The rows of a group lie close to one hidden flat surface of 14 dimensions, which may be shifted away from zero. Surfaces can cross.
Known rows, each followed by its group:
[ -4  -7  -5   0  11  -3   5   1 -12   9  -1   0   0 -14 -20  24   6   6
  11  10 -11   5  -7] => (5)
[-7  5  5  3  4 -9  9 -9 -8  4 -5 -7 11  4 13  7  5  3 -2 14 -9  0  1] => (4)
[ -1   1 -13   3  -8   0   1 -11  10  -5  -8  14   5   0  -9  -8   3   5
  -4  -4  14  -2  11] => (1)
[  9  -3   3 -13  -5   7 -17  -2   6  -7  -7   8 -15 -10 -12  -5   0 -10
  -2 -12  -2   4   1] => (5)
[ -8  -3  10  -1   5  15   1 -17  -7   6 -21  -7  12   7  -6 -12   3  15
   5 -10 -21  -7  11] => (5)
[ -3   1   9   8   5   1   0  -6  -2   0   4  -6  -3   2   9  -2   2 -11
 -12   5  -7   6  -1] => (0)
[-18  -1  -9   0  21   2  13  -1   9   6   0   5   3  -1  -9  -7   1  16
   6  -8   2  -9   8] => (5)
[ -7  -4 -20   2  -7   9   1 -14  -2  -9  -5  -3   6 -11  12   3   0   1
  -4  -6  -5  -1 -12] => (5)
[ 25  -8   2  -2  -3  -4 -11 -10  -1   4 -15 -10  -3  12  12  16  11 -13
  -9   1   5  -6   3] => (0)
[ 15   9  16   0  -1  11   5  12   9   0   8 -10   6   4   1  -3 -10 -11
   3  -9  -3   4   5] => (2)
[  1  -2   4  16  -3   4   4   2  -2   9   6   2  -5  13 -11 -11   5   8
  -9   9   1   3   3] => (1)
[  9  -4   3  -1 -10  -9  -7  -8  10   2 -15   6   3   6   4  -1  10  14
  12  -4  13 -10  10] => (0)
[  1  -1  -3  -2  -2   4  -3   6  -8  10  -1   3 -10  -1   3   8 -12  10
   4   0  16  -6   5] => (5)
[-12  -1 -10  10 -12  -3  -6 -18  16   3 -10  -3   1 -15  -5   2   0  17
  -3  -4  14   2   0] => (1)
[  6   2  10   4   7   6   4   8 -11   7  -1 -26  16  20   1  -4  -7  -5
  -6  -1 -22  -3  -8] => (2)
[  2  -5  -2  15  -9   7 -16  -6   6  -7   6   0   4   2  -9   5 -16   5
   0   0   7   5 -10] => (0)
[  1   0  -8  -1  -1   3  -4   1  -3   9  15   4  -1  12   9  16 -11  10
  16   5  26   6   5] => (5)
[ -8  -7   8  12  10 -10   1   6  -7  -2   3  11 -16   9  -5  -4   6   5
   6   3  10   7   4] => (3)
[  5 -10   1   1  -7  -5   4  -4  -8   3 -17   9  -5 -14   7  12  14  14
   2   8  -1 -14  -2] => (2)
[  0   7 -11  -9  11  -6  -7 -14   3   5 -11  -5  -8  -4  17   6   4  -1
  10  -6  -7   2   9] => (3)
[  8   3   6  -8   4   6   4   4 -10   3   7   9 -11  -8   7  10   0 -11
  -3   9  -1   2   8] => (2)
[ 6  3 -4  8 -6  5  0  7 -2  6 12 -4 -4 -3  5  2 -8  1 -1  5  1  1 -4] => (1)
[ -5  -6  -1   1  17   1 -18  -5  22  17   1  -5  -8   5  -8   3  -7  20
  18 -12   7  -7   4] => (1)
[  6   3  -1   5   3  -3  -5   4  13   2   4  -7  -1   7  -5 -20   6  -3
   6  -9 -12   1   0] => (1)
[ -6   0  11   9   1  -2  24   3  -7  -5   3   1   5   5  25   8   2   5
 -14  14   8  -9  -4] => (3)
[-11   2   3   6  19   2   5   2   1   3   5   9 -14  10 -11   0  -5  13
   1   2   3   8   6] => (2)
[ -9  -7   4  14  -1 -15  -8  -7  -5   6  -6  -8   8   3  -9   6   3   8
  -1  12  -2   2  -7] => (1)
[-10  12 -11  11  -6 -11  15   5  -4   8   4  -9   1  -5   8 -23  11   3
   2   1 -11   3   4] => (4)
[  4 -13   8  -3  15  -1  16  10  -2   9   1 -10   7   9  -3  12  16 -10
   7  -9  15  -4   9] => (0)
[  1  11   1  -1   7   5   0   1   0  16  -8 -18  -8 -19  -1   8 -14  -8
 -11  -5  -6   1   7] => (3)
[ -2  -6  -2  -4   0  -6  -3  -1 -11   6  -4  -3 -10  -2 -14   5  13  -5
  -9   7  -3   9  -5] => (3)
[ -3  -5 -14   5 -13   2  15   5 -10   0   0  -2   9   0   0 -10  13   4
   0   0  -1  -3  -5] => (3)
[  0 -11   3  -1   7   0  -3   3  -8   7  -1   3   2  15  -9  -4   8   4
   8   2  -1  -6   4] => (2)
[  7  -7   6  -2  -8   3   0   0 -12  -5  -4  -2  -7   2   1  15   8  -2
  11  -3   4  15  -5] => (2)
[ 12   6   5  -1   3  -8   5   1   0 -10 -13   5  -7   6  -7   9   5   6
  -1   6 -15   9  -6] => (2)
[  3  -1 -18  10   0  -1   7  10  -9  -3   3  -5  23   9 -10  -3  -6   6
   3   5 -17  -8 -14] => (0)
[-13 -10  -3   4   6  14  14   3   6 -11  11   8   8   5  -3 -12   4   9
   3  -7  -2  -7  -9] => (0)
[ -7   1  -2   9   7  -2  -1  -1   9   2   1  -3   0 -10   1  -7  -6   4
   1  -4  -4  -6   0] => (3)
[ 4 12 16 -6  0  7 -3 -9  5 22 -4 -8 -7  1  2  5 -2 12  0  8 -7  2 13] => (1)
[  5  -5  13 -10  -7 -10  -6   2  -4   2 -11   6   0   9  -8   1  10  10
   7   8   0  -4   3] => (3)
[ -5  -8   0  -8   5  -7  -5  -7   8  -4   4  20 -12   4  -4   7  13   2
   1   6  19   4   2] => (2)
[-10   3  -1   1  -2   2   3  -4  -8  14  -2  -4  -4  -4  -3 -20  10   1
  -6   4 -11  -1  10] => (4)
[ 10   9  -2   0 -17   1  -9   0   6   8   3  -3 -13 -15  11  15  -9  13
  10   3   8   6  -3] => (1)
[  1   9 -15  13   0  -2  -9 -18   2   4 -13 -19  14  -1   4  11 -16  16
   1   4 -23  -1 -12] => (0)
[  9   0   8   5   0  -2  -6   5  -3  10   4  -2 -11   9   4   1   0   5
   5   6   2   1   2] => (1)
[ -4   9 -14 -21  23  -3   3   8   5  11  -1   2  -4  -5  -4   6  -9  -5
   0  -6   4 -10  13] => (5)
[ 3  7  3 13 -2 -4  6  8 -1  4  7 -5  0 -5 21 -3 -7 -2  4  1  6 -5  6] => (1)
[ -4   2   8 -10  18   9  11   4   7  -5  11  11  -5  11  -1  -1   0  -6
 -18   7  -3  -2   1] => (2)
[  2   7 -23  -5 -21  -2 -12 -15  17  -8 -16  -6   1 -19  22  -8  -2  14
   2 -12  -9 -10 -13] => (0)
[-11 -16   4   5   0   4  10   4  -3 -12   7  -7  -5  -9   5  -4  14 -12
 -16  -6   1   1 -21] => (0)
[  4   8  -3 -10   4   5   4   1 -19  -5  13  25 -12  17  18 -19   6 -11
  -7  19 -14  -1  11] => (0)
[ -6   0  -4  -2 -12  -6   7   0   2   5  -2   2  -2  -4  -5 -13  17   6
  -7   5   0  -1  -2] => (4)
[  5   5 -10  -3  -6   2  23  16   4   2   9   1   2   7  -7  -9  10  -1
  -7  -2   9   2   2] => (3)
[ -2  -6 -11  18 -12  -3  13   9  -8  -6  11   8  17   6  -3 -15   6   3
   3   6   6  -5  -1] => (3)
[  6   4 -21  17 -10  -1   5   3  -9  -5 -13  -9  11  -9 -14   3  -7   9
  13  -9 -10   8  -5] => (2)
[  3  -2   8 -13   0   2   1  -5   6  -8 -13   0  -9   3   5  -8  17   8
   7 -10 -17   1  -4] => (4)
[  5   3  13 -13  -5  -9  -4  -5   5  -5  -2  -5  -1   2  19  14   6 -11
 -11   8   5   1  -6] => (4)
[  8 -13   9  13   0   6   4  17  -6  -5   3  -1   1  10 -17 -10   2   1
  -6  -2 -10  -6 -13] => (2)
[  3 -10 -13   1   3 -10 -15  -2  12  -4  -3 -10   9  -4  -7   5   0 -12
  -6  -8   0  -7 -14] => (4)
[ -1  -7  -3   7   6  -9 -13   0 -16   5 -11  -6  -6   3 -18   8  -1   7
   4   6 -16   6 -12] => (0)
[  2  -5  13   2   2   4 -11  -2   7   1   2  -3   5  -1   6   9 -15  -8
 -12   0  12 -12   1] => (4)
[ -1  -4  -5   4   5 -15   1  -5 -11  -8   2  -1  -4  13  19   1  16 -12
   2   7  -2  10  -4] => (3)
[ -7   1   3  -8   9 -12  13   9   5   8  -2  -8 -11  -1  15  -2  15   9
   2  -1  -3  -8  -4] => (5)
[ 10   0  14  -4 -16   1 -12  -6  13  -1  -2  -5  11   3   9  -2  -3  -9
 -16   3   7 -11   0] => (4)
[ 14   1  -7  -8  -1   5  -6   7  -5   8  -9  -1   1  -3  -7   2  -8   4
   8  -7  -4 -10   6] => (0)
[  9   2  19 -18  -1   0   9  -6   3   4  -6   1   7   2   6  15  19   6
   6  13 -18  -3  -1] => (5)
[ 19   1 -26 -12   4 -10  -8   8  10   2  -8   7   7  15 -17   7  -1  15
   7   2  -7 -15  -9] => (3)
[ -6  16 -12   3   2   0   9  -8   8  11  -1  -7   9 -11  21   5 -12  13
  13  -3   5  -5  15] => (0)
[  9  10 -11  -6 -21  -3   6   2   8 -11   6 -16  29  -7  25   3  -7 -15
  -7   0  -5  -8 -17] => (0)
[  5  -8  26  -2   8   4  -7  18 -12  -1  -2   2  -6  -9 -17  -6  -8 -14
  -2  -3 -11  -7   0] => (1)
[  3 -16  -1   2   3 -11 -13   4  -2   2   1   9 -12   4  -8  -4  14   0
   1   4   3  -8  -6] => (2)
[ 10  10   3  -9 -12  -1   2  10  -1  -7   6  10  -6 -10  -4  -5   4   1
   9   7 -17   8  -6] => (1)
[  0  -1   2  -6   0  -5  11   5   4   4  -6 -20  24  -6   0  14  -5  -7
 -20   3  -3 -17 -13] => (5)
[ -5   9 -21   8  -4   6  11   4  -1   8   0 -18  11  -4  27 -10 -15   9
   1 -10   3 -16   0] => (5)
[-10  -9   0  -8   7  12   3 -11  -6  -3   0   7   0   8   3   6   6   5
  -2   1   0   1  -1] => (5)
[  8   5   4 -12   4   9  -4   0   0   7  -2   4  -1   2   8   1  -8   1
   2   0  -1 -11  11] => (4)
[ -9   4  -4   0  10  -6  -5 -19  11   4  13   1  21  14   5   1   2 -13
  -7  13   1  -1   9] => (4)
[ -9  -4 -15  -7  -3   4  12   4   6   5   2   7  -1  -9 -16 -13  13   6
 -12   0   1 -10  -3] => (4)
[ 16   3  -4   4  -8  -8 -11  11   4  -4   5  -8   0  -5   9  -1  -7 -14
   6  -7   3   1  -4] => (1)
[-11   5  19 -13  10  13  10   9  14 -10  26   4  -1  -4   3 -12  -1 -21
  -3  -8   2   9   2] => (0)
[ 16   7  20   4  -5   3   9  11 -15  -9   2  -3  11  14   9  -1  -5  -9
  -2  11 -19   2  -5] => (4)
[ 11   7   3  -2   3   3  -5  12  14   8   5  13   2   0 -21   0 -18   8
   6   1  10 -11  14] => (3)
[  2  -4   2   4  -4  -5   2  17 -16   0   7   7 -12  -2  -2   2  -2  -7
 -14  12   7  -2  -8] => (5)
[ -7  -5  -4 -17   0 -14  15   5   3  -2  -5  -8  -4 -12  10   9  22  -8
 -22   4  -1  -7 -18] => (4)
[ 13  -2  10  -2  -1  11   9   9  -1  -4   5   1  -1  -3   3  -9  10 -10
  12 -10 -10   3   4] => (2)
[ -6  -8   1 -11  13  14   2  -3 -15   5  -4  -2  -1  24  -9  12  -3  10
  -3   1   2   3  -2] => (2)
[ -7   9  -3   7 -16  -6   3 -18  -2   3 -17  -6  10 -15  -6  -3   2   4
  -9   5  -4   6   8] => (1)
[ -5   5   0   6  11   0  19  18 -10  13  16  -6  -4 -10   5  -1  -1  -1
   3   7  -8  -2   1] => (5)
[ -2  -9   8  -2   2  10  -4   2   3   2  -3  -1  -3   4 -18   0  -3   3
  -2 -10   8   0   0] => (2)
[ -3  -4 -16  -5   7   6 -12 -10  -4   8  -2   0  -6   1  12  -1  -2   4
   8  -6  -1  -7   4] => (4)
[ -4  -2   0   1  -7 -13 -12   0 -12  -4  -2  -1 -11 -20   5  17  -2  -3
  10   6   4  11 -10] => (1)
[ 11   0   6   5  -4  -3  13   4   7  -7  -4  -1  -3   9   6   1   8 -13
 -16  -5  20   3   8] => (3)
[  4  -6   2 -11   4   2  -6   7  -5   4  -3 -17   3   9   1   1   4 -10
  -2  -9  -6  -5 -10] => (5)
[  4  -2 -21  -3  21   1   5   9   1  -5   4  10 -12  13   3  -3   3   3
   4  -6  -5  -5  -3] => (3)
[ -6  -2  -7   6  -7  -6   4 -11   8  -4  10   8  14  -1   4  -8  13  -6
   1   7   7   1   5] => (3)
[ -1  -5  21   3   7 -11  -1  -2  -5 -12   9   9  -2  20   4   7   9  -8
  -2  16   2  12  -6] => (4)

New rows, each followed by its group:
[  9   3  -8   8  -9   5  -8  14 -15   6  13 -13  -6   0   8  -4 -11  -8
   9  -3   0   7  -4] => (5)
[ -8  -1 -17  -5  15  -4   0   9 -20  12   1  -3 -16   0   4   6  -5   2
   3   0   5  -1   1] => (5)
[  4   1 -13   6  -6 -11   0   5  -7   5  -5   8  -5  -1   3  -4   2  10
   6   5   7  -8   6] => (0)
[  2 -11  10  -3  -7  -9  -6  -1  -1  -3  -8  -7   3  10  -1   6  10   0
  -7   2   4  -2 -13] => (5)
[  3   3   3  -2   6   8   3   2  11   6   4 -23  21   6  -2 -10  -1  -8
  10 -16 -18  -3   0] => (5)
[-10  -4  16   7   7 -11   5   9 -11  12  -5 -11  -6   4  -4  -3   6   6
  -3   5   0  -3  -1] => (5)
[ -3  -2 -15  -2  -2   6   4   1  -3  -5  10  10 -11  -3  13   9  -1   8
   4   1  10   3  -6] => (4)
[ 28   0   9  -1  -6  -2  -9  15  -8   6  -5  17 -18 -15  -7  15  -8   2
   2  13   2 -11   6] => (2)
[  6   6  13 -12 -10  10  14   3 -11  -4  -3  -8   4 -10   8  15   0  -9
 -16   8 -12   3 -11] => (4)
[  3  -5  11  10  -9   3 -16  -7  -1  -6   5  -7  13  14  -3 -10  -1 -11
  13  -6   1  13   1] => (0)
[-13  -6  -4  10   4   0  -3  -4   6  -2  13 -11   3  -5  -3   2  -1  -7
   4  -8   7  13  -8] => (5)
[ 14  -6 -14  -5 -14  -7 -21   6  -2 -10  10  14  -3   7   7  10  -4  -1
  19   1  21   2  -7] => (3)
[  3   5  -9   1 -11 -16 -12  -1   8   0  -1   4   6  -8  -3  13  -5  18
  21   7   2   1  -7] => (1)
[  7  -7  -8   0  -1   2  -2   9  -1  -9   4   3   5  -1   4   0  -5  -5
  -1  -4   1 -11 -11] => (1)
[ -2  -6  -1  13  -9  10   3   1 -14   6  -9 -10 -16 -15   1  -8   4   7
  -8  -5 -10   1  -7] => (1)
[  9  -7  -3 -10   9  -2  -5  -6  -8   8 -10  -5  -8   7   7  17  11  -4
   4  -1   0   0   2] => (0)
[  7   1  -9 -12  -4   2   3  11   4  -1  -2   2   1  -8  -3   2  -5   4
  -3  -4  -3 -13  -8] => (0)
[ 17   3 -19  -2  -4 -11 -13  -7   9  -6  -9  -3   6   6  12   0   4  -5
  14 -10   2  -1   5] => (3)
[ -1  -3  -7   1   7 -13  -2  -3  -3  14  -7   2  13  12  -1  -3   5  12
   3  11  -4 -20   7] => (2)
[ 12  -8  -6   2   1   4 -13  10   9  -1   9  -1 -18   7  -3 -11   7   1
   9 -12  -3   1 -11] => (1)
[-10   2  -2   3  11   7   4  -6   6   5   5 -10   8 -13  -7   4  -2  -3
   7  -8  -9   7   3] => (5)
[-6 -9  1 10  0 -1 12  5 -9  7 -6 -7  3 -6  0 -1  5  7  5 -6  7 -8  3] => (0)
[ -1  -4  13  -5  14  -1  12  10   0  -7   3  -3   0   0  19  11  -3 -11
 -14   2  -2 -13 -11] => (4)
[ 13  -1  -4   1 -18   8   0  -5  -9  -8  -7  13  10  -2  -4   4  -2   6
  -1  11  -9  -5  -4] => (5)
[  2   7  22  -7  -6  13   9  -3  -4   6   5  -3 -10   1   2  -6  10  -6
 -21  13 -17  10  -1] => (1)
[  1  -6   4  -4   6  -6 -16  -6  12   2  -3   5 -10  12  -8  -4  10   1
   5  -5   8   3   6] => (1)
[ -5  -5   3 -16   3   3   0  -9   5   1 -11   0  -6  -5   7  13   6   6
  -6  -3   4  -6  -3] => (5)
[ 11   3   1 -10 -10   8   4   9   1 -11   2  -5  -1  -4   2  -7   6 -11
  -4  -7 -16   4 -13] => (4)
[-8 -4  0  6 -3  2  5 -5 -6 -5  6  3  0 -1 -4  6  5  0 -3  8 -1 11 -9] => (4)
[ -6  -7  11  -9   1  -6  -7  -8 -18   2  -1   2 -13   9   3   4  18  -9
  -8  16  -6  13  -3] => (4)
[  2  13  -9  -9  -3   5  22   1  -6  -7 -10  17  17  -7  -4 -16   4   8
   5   3 -25 -13  11] => (1)
[  7   8 -14  -7  16  -1   2  -1   7   7  -3   3  -2   5   1   8  -3   9
   6   1  -7  -6   6] => (0)
[ -1  -7  -1  13   7  -1  -1  11 -22  10  14   6 -12   5  -2   5  -2   0
  12  11   8   7   5] => (2)
[ 19   3 -23   4 -17  15   4  -1  -5   2  -3   0  -4   9   5 -13   5   2
  -8  -5  -2  -3   3] => (1)
[ -3   3 -13 -10  11 -13  -3  -1 -16  -6   3  16 -10   5   4  -3  13  -4
  21   7 -10  13   3] => (1)
[ 14   1   7   9  -5  -3 -10  -3 -11   0  -6   5   2  16   0 -15   3  -7
  -7  10 -12  -4  10] => (0)
[  1   8  -1  11   1  -5  -2  -7  14  14  -4  -6   1  10  -6 -13   5  17
   9  -1  -4   1  12] => (1)
[  3  -8   1  -2  -5  18  -3  -4  -8   2  -5   3 -11  -4  -8  -3  -2  -8
 -21  -5   8  -2   5] => (1)
[-15  -9  -3  -4  -3  -7  -2   5 -21 -13  12   6  -1   7  -1  -8  10  -7
   9   7  -9  14 -17] => (0)
[  1   0  -4   7   4   5  -1   3  12   2  10  -1  -2  -6  -2  11 -12  -1
   0  -5  16   1   1] => (0)
[  7  -6  16 -26  10   4   1  -5  15  -8 -12   4   0   4  -6   9  13  -3
  -6  -6 -11  -8  -5] => (4)
[  0  -2   3 -13   4   8   5  -7  -5  -1  -9   6   1   6   4  -1   9   6
   0   1 -13  -7   2] => (5)
[  8   5   3  13   2   1 -10   2   8  15  -4  -3   1   3 -10  -9 -17   1
   6 -10  19  -7  26] => (1)
[ -7  -8  10   7   5  -7 -12   0  14   9   1 -11   1  10  -7  -2  -5   5
  -9  -1  13  -8  -5] => (2)
[ 13   1  -9   2 -19   4   1   6   0  -5   2  15  -4 -18  -1  10  -4  10
   5   7   3  -3  -5] => (5)
[ -7  -1  -6  11  12  -1   6 -14 -10  10   4  -9  -6   6  29   2  12  -8
  10  -3   9   9  17] => (0)
[  1  -1   3   0  -7  -8  -7  -1   8  -5  -8  13  -4  -3 -21  -9   8  11
   9  -1  -2   4   3] => (1)
[  0  -9   3   2  -2   0  -5   4 -10   1  -7  14 -11  13 -11 -11   6  16
   8   0   4  -3   4] => (5)
[-15   3  11   7 -13  -8   0   9 -32  12  -2  -4  10  -8 -10   3 -12  10
  22   9   6   8   9] => (0)
[ -3  10  -3  21  14  -5   7   1   7   2  11 -15   6   0   2  -6  -6 -13
 -12   4 -17   6  -3] => (0)
[ 19  -7  -4   6  -2   1   7  13 -27  -2 -11  -3  -3  16  -6  -2   9 -14
  -9  -1  -2   1   2] => (3)
[ 10  -4  12 -16 -14   5 -11 -13  -7  -7  -4  16   2  17  15   1   6   0
   2   9   6  -2   7] => (0)
[-11 -15 -16  10   4   6   7   2 -15  -1   9   5  -9   3   6  15  -3  11
 -11   9  10  -4 -18] => (2)
[ -8  -4  15  11  -9 -11  -4  -3   1  -5 -19   3  -8   9   0 -28   9  12
  -9  -5   3  -5   5] => (5)
[  8 -14  10   0 -15   2  -7  -3   5  -9 -14  -2  -4 -11   3  15   2  -2
 -20  -3  12 -10 -17] => (3)
[  0  -2  -7   0 -14  16   1  -7  -7  -4   7  -2   1   0  14 -11   4  -5
  -9   1  -8   1  -8] => (4)
[  8   1   6   1  -2  -1 -12   2   7  -1   0  -2   7   5 -17  11 -13   1
   1   3   1   1  -5] => (0)
[ -1 -11  -5  -7   5  16  -3   2   0  -7  -1  10 -13  -2 -22   3  -4   1
  -8 -11   6   2  -6] => (2)
[ -5   7  -4  -7   0  10  10 -10  -6  11 -16  -5  -2 -15  10  13  -5  20
   8  -2  -7  -5   6] => (4)
[ 12  -1   2  15   1 -22   4   6  12  -1 -24 -11   7  12 -17  -3   8  10
 -10  -3  -4 -10  -4] => (3)
[ -9  -5 -13  -2  14   7   2  -4  -7  11   8   5   6   3   3   3  -7  -2
 -10   8   3 -16   6] => (4)
[ -2  -9  -3  -2   1 -16   0  -4 -14 -14  -7  10  -3   8   9  -2  20  -9
  -2   7  -1   4  -4] => (1)
[  1  -2  -6 -16 -12   4   0 -13  -1   3  -3   2  15  -7  10  17   2  -9
  -5   5  16  -7   6] => (2)
[-10  -1   9   3  -6   5   0  -6  -6  -9   3   4  -2  -1   9 -14   2  -1
 -10   6 -11   2  -7] => (0)
[ 13  13  18  -6 -13   7   1  -2   9   4  -5  -3  -6  -9   3  -8  -3 -12
 -11  -3   2   3  16] => (1)
[ -5   5   4 -16   2  -6  -4  -8  16  -5 -10  -8  -4  -3  15  -6   7 -12
 -13 -11   1  -4  -2] => (5)
[  1   2  -5   0   0   2  10  -2   1   6  -7   3  13   0   1   4  -1  12
   0   4   0 -14   6] => (2)
[ -5   9  -6 -10  -5   9   7 -21  18 -14  16  14  11   6  -2   8  10   2
   6   7   0  23  -2] => (4)
[ -7  -1  -5  -8  10  16   2 -10  -6   7   6 -10   4  10  14   3   1   2
  14  -7  -5   5   3] => (5)
[ -7 -10  -1   5  -4   8   6   0  -6  -6   3   5   8   3   1   1  -2  10
  -1   3   2  -6 -10] => (0)
[  4 -10  -3   1  -5  11   1  12 -17   4  -4   7  -8  -2  -7   3  -6  13
  -3   2   4 -13  -5] => (5)
[  6   3  -3   6   1  -7  -2  -1   5   7 -13  -8   7   8  -3   3  -3  18
   8  -2  -6  -8   0] => (2)
[ -2  -4 -19   1  -6  -1   4   8  -9   8   0  -1  -6  -4 -10   8   0  11
  -2   3   4  -1 -11] => (3)
[  8 -17   3  11  -8   2  -6   7 -11  -4 -16   2   0  -2 -12  -4  -1  10
  -2  -6  -2 -14  -8] => (3)
[ -4   2 -10   7  15   5   4   7  -8   0  16   2   3   6   1  -6  -8  -9
   2   2  -6   0   2] => (4)
[ -3   8  -8  15   3   8   5   4 -10   1   2 -13  -3  -3  -8   7 -18   3
   7  -8  -2  19  -2] => (2)
[  0   7 -10  11   7  -4  15   9   6   2   5 -11   5  -9   5  -8  -2  -7
 -12  -2 -11  -8  -5] => (0)
[ 14   2 -11   7   5 -12   2   9 -13   0   0   2  -1  21  -7  -2   7 -15
  -1   4   3   9   8] => (3)
[ -3  -5 -12   6  -3   6   2  -9  -7  -1   4   4  14   3  -2  13  -3   8
   7   8   2   2  -3] => (5)
[  1  -4 -10  -4  12  14  13   8 -41   6   5  15  -3   7  -8   9  -2  -4
   0  17 -11   0   7] => (2)
[ -5   6  -1 -15   2   5   5   3  11 -14  12   5  16   4  -2   9  -8   3
  -6   9 -13  -1 -22] => (0)
[  0 -10  -7  10   2  16   3   9 -14  -4   6   4  -1  -2  -3   0 -12   3
  -4  -2  -3 -10 -11] => (4)
[ 11  -8 -11  -5  -7  14   1   5   1  -6   5  16 -10  -4  -3  -2   8  16
  15  -5  -5  -4  -8] => (5)
